All rows are made from the same 9 directions, up to rounding. Whole rows:
In the rows, zero is written as 128.
[[111 160 129 134 149 113 133 141 160 153 146 161 184 129 141 142 169 113
  144 125 122 132 166]
 [159 122 112 115 103 129  93 103 114 116  55 123 183  22  82 129 110 122
   84 185 135 133 103]
 [157  70 115 188 131 178  99  56 168 190  84 106 199 150  85 143 116 159
  123 121 105 106 103]
 [127 141 123  96 157 100 103 188 142  95  96 119 133 103 122 139 175  55
  109 112 154 201 182]
 [191  45  71  96  83 111 105 171 165  48  87 136 111 124 124 160  91 101
  101 122 144 166  94]
 [147 147 186 115 118  90 195 147  86 151 153 105 125 153 144 109 151 146
  154 155 150  96 143]
 [146 110 110 114 121 163  93 145 130 127  99  96 111 105 117 137 103 115
  105 133 150 154 133]
 [142 107  87 113 128 158  74 157 137 123  75 107 111  94 112 140 106  85
   89 129 156 168 135]
 [146 111 102  95 102 102 125 124  61 172 163  78 165 105 161 143 108 133
  135 175 100 129  86]
 [133 121  82 102 109 152  93 130 110 170 166  98 163  97 162 160  92 137
  130 158 105 142 109]
 [160  90 120 147 117 107 157 140 108 182 103 114 124 182 132 121 126 114
  129 140 151  87 107]]

Rows cut short, each followed by the rest of it:
[129 133 150 123 137  97 113  82  72 119  78  91 161  62  82 106 149 116
 103 156]
[110 146 106]
[149 114 149 103 103 103 175 164  56 129 139  86  39 167 151 100 103 128
 132 144]
[162 101 105]
[120 123 122 120 122 126 118 119 154  64 141 153 119 116 125 136 121 140
 128 108]
[107 150 119]
[116 131 114 121 127 158 117 144 144 123 159 130  98 143 150 139 108 136
 135 112]
[129 137 137]
[121 150 157 155 134 135 154 123 177 106 117 181 127 141 110 116 145 145
 135 113]
[144 100 154]
[155 104 127 160 108 141 165 144 188 131 121 181 114 189 131 130 114 150
 140 116]
[159  74 131]
[ 85 135  99 162 157 179  81  88 136 165 126 128 120 134 119 127 113 127
 119 102]
[104 128 120]
[131 119 115 137 112 157 116 106  97 150 109 112  98 114 118 114  85 143
 111 148]
[135  99  94]
[103 158 147 142 148 126 131 123 156  95 115 168 121 120 110 115 151 123
 125 108]
[132 130 152]
[144 122 128 107 108 132 128 129  97 135 140  97 126 109 138 131 106 142
 127 153]
[127 129 113]
[132 136 162 129 130 141 148 122 132 142 160 107 138 147 136 131 137 159
 151 125]
[124 125 147]
[149 110 126 123 120  98 140 149 153  89 107 152 134 134 121 133 143 111
 124 121]
[139 137 131]
[ 99 162 152 144 136  67 152  70  58 130 101 148 145  85  99  83 151 125
 117 161]
[101  87  85]
[110  92 114 138 140 108 109  92 114  69 113 123  85 147 107 116 125 116
 116  85]
[ 91 154  84]
[135 111 111 133 129 119 120 145 151 103  94 150 115 133 116 129 131 101
 112 114]
[143 136 129]
[166 106 139 123 122 137 154 174 139 182 144  90 136 185 154 145 135 127
 149 130]
[161 123 159]
[113 134 107 128 129 111 123 123 100 142 126 137 124 118 135 120 123 112
 120 140]
[119 116 106]
[134 102 100 111 119 152  87 115 124 115 138  95 134 106 131 149 101 135
 120 125]
[103 165 108]
[103 127 117 154 152 170  91  98 179 118 128 144 141 133 112 140 131 136
 128  89]
[104 150 141]
[113 118 119 147 145 125 119 116 129 128 114 132 111 152 119 120 135 112
 123 104]
[120 130 120]
[113 131  75 132 138 118  93 135 170 127 118 179 179 103 132 153 139  94
 117 123]
[111 146 131]
[122 144 155 106 128 186 114 131 132 113 171  83  98 118 139 137 107 166
 140 116]
[129 160 156]
[103 157 132 154 138 140 127 118 168  98  99 194 112 113 103 111 131 127
 115 115]
[141 105 140]
[115 171 172  83 140 142 108 126 122  79 162  86 150  59 124 139 149 147
 134 130]
[111 198 172]
[100 152 140 163 166  91 152 124 130 171 118 159 151 168 126 112 181  96
 139 113]
[126 104 148]
[ 96 139 107 146 143 138 122 115 166 148 182 163 157 161 157 148 136 141
 155 101]
[ 91 124 134]
[111 153 161 144 144 113 155 122 111 134 118 137 105 143 117 100 150 125
 131 123]
[139 105 138]
[ 76 174 135 143 147 143 120 102  89 133 118 143  74 105 116  90 116 126
 112 129]
[129 103 118]
[116 135 143 129 121 120 135  94 120  85 139 142 120 110 117 116 122 156
 130 126]
[104 122 105]
[179  94 197 118 124  96 166 107 105 123 130  51 175 146 108 130 167 157
 151 133]
[116 152 135]
[102 171 141 113 153 131 115 152 124 124 127 124 119 102 128 123 152 102
 122 123]
[143 158 170]
[108 121 121 130 143 112 121 121 111 109 129 123  98 146 127 119 134 111
 125 104]
[112 143 114]
[175  80 115 115 104  97 131 123 155 111 137 122 205 127 132 164 138 139
 141 137]
[100 150 111]
[149 115 161 108 105 108 126  81 108  38 102 112 136  59  84 116 121 161
 111 144]
[104 151  94]
[147  98  95 136 115 103 145 161 118 160 107 142 106 172 144 125 117  96
 122 136]
[154  95 107]
[135 124 124 119 111 127 122 110 114 109 124 127 134  95 120 127 110 143
 120 146]
[117 126 104]
[101 165  88 127 111 103 141 150 136 120 141 220 118 108 155 122 112 115
 123 150]
[135  81 112]
[134  99 127 113 102  74 139  58  29 126 151  80 150 101 129 115 109 159
 133 165]
[ 61 115  36]
[ 92 140 118 134 152 114 128 127  98 157 155 121 107 161 150 120 140 109
 138 110]
[110 128 123]
[127 131 123 100 137 130  97 137 119 113 128  94 144  91 126 142 137 110
 119 128]
[119 181 143]
[123 156 184 116 118 105 193 134 130 103 208 142 120 166 162 124 146 179
 177 122]
[116 107 145]
[ 99 161 120  87 122  95 127 157  90  62 141 148  67  87 144 112 120 104
 114 133]
[131 149 119]
[100 137 110 148 150 102 125 122 142 128 121 170 139 142 127 124 153 101
 128 109]
[112 124 126]
[ 97  98 105 153 153 111 105  81 119 105 126 128 110 161 116 121 134 115
 126  82]
[ 77 146  87]
[ 95 179 159 127 151 162 121 107 144 153 187 117 173 110 143 141 149 164
 157 124]
[101 145 171]
[142 164 127 117 114 134 138 152 109 203 128 127 177  88 145 132 125 128
 127 190]
[158  94 148]
[ 96 153 100 119 122 108 120 125 116  93 135 178 108  93 137 119 114 118
 116 135]
[114 118 103]
[109 143 157 123 145 101 143 129  85 103 118 111  77 135 118  98 146 111
 123 115]
[133 136 128]
[115 155 129 136 129 160 122 116 181 137 170 162 178 116 142 151 130 164
 149 126]
[110 124 153]
[132 132  69 130 118 217  39 108 158 176  88 120 186  34 107 158  78 131
  88 165]
[132 143 129]
[106 135 122 131 139 134 122 126 106 139 139 118  94 143 137 118 121 121
 128 117]
[124 127 122]
[128 117 110 136 119  85 141 138  96  97  65 164  68 125 106  92 118  87
  94 136]
[155  97  90]
[113 146 148  99 142  90 132 141 141  60 160 137 142 113 136 139 167 119
 142 105]
[104 182 153]
[146 121 114 125 128 152 100 159 164 104  67 139 113  99 100 131 122  96
  95 126]
[171 149 153]
[ 92 159 166 150 157 116 120  65  71 119  76 113 111  83  73  79 147 123
 102 133]
[115 120 110]
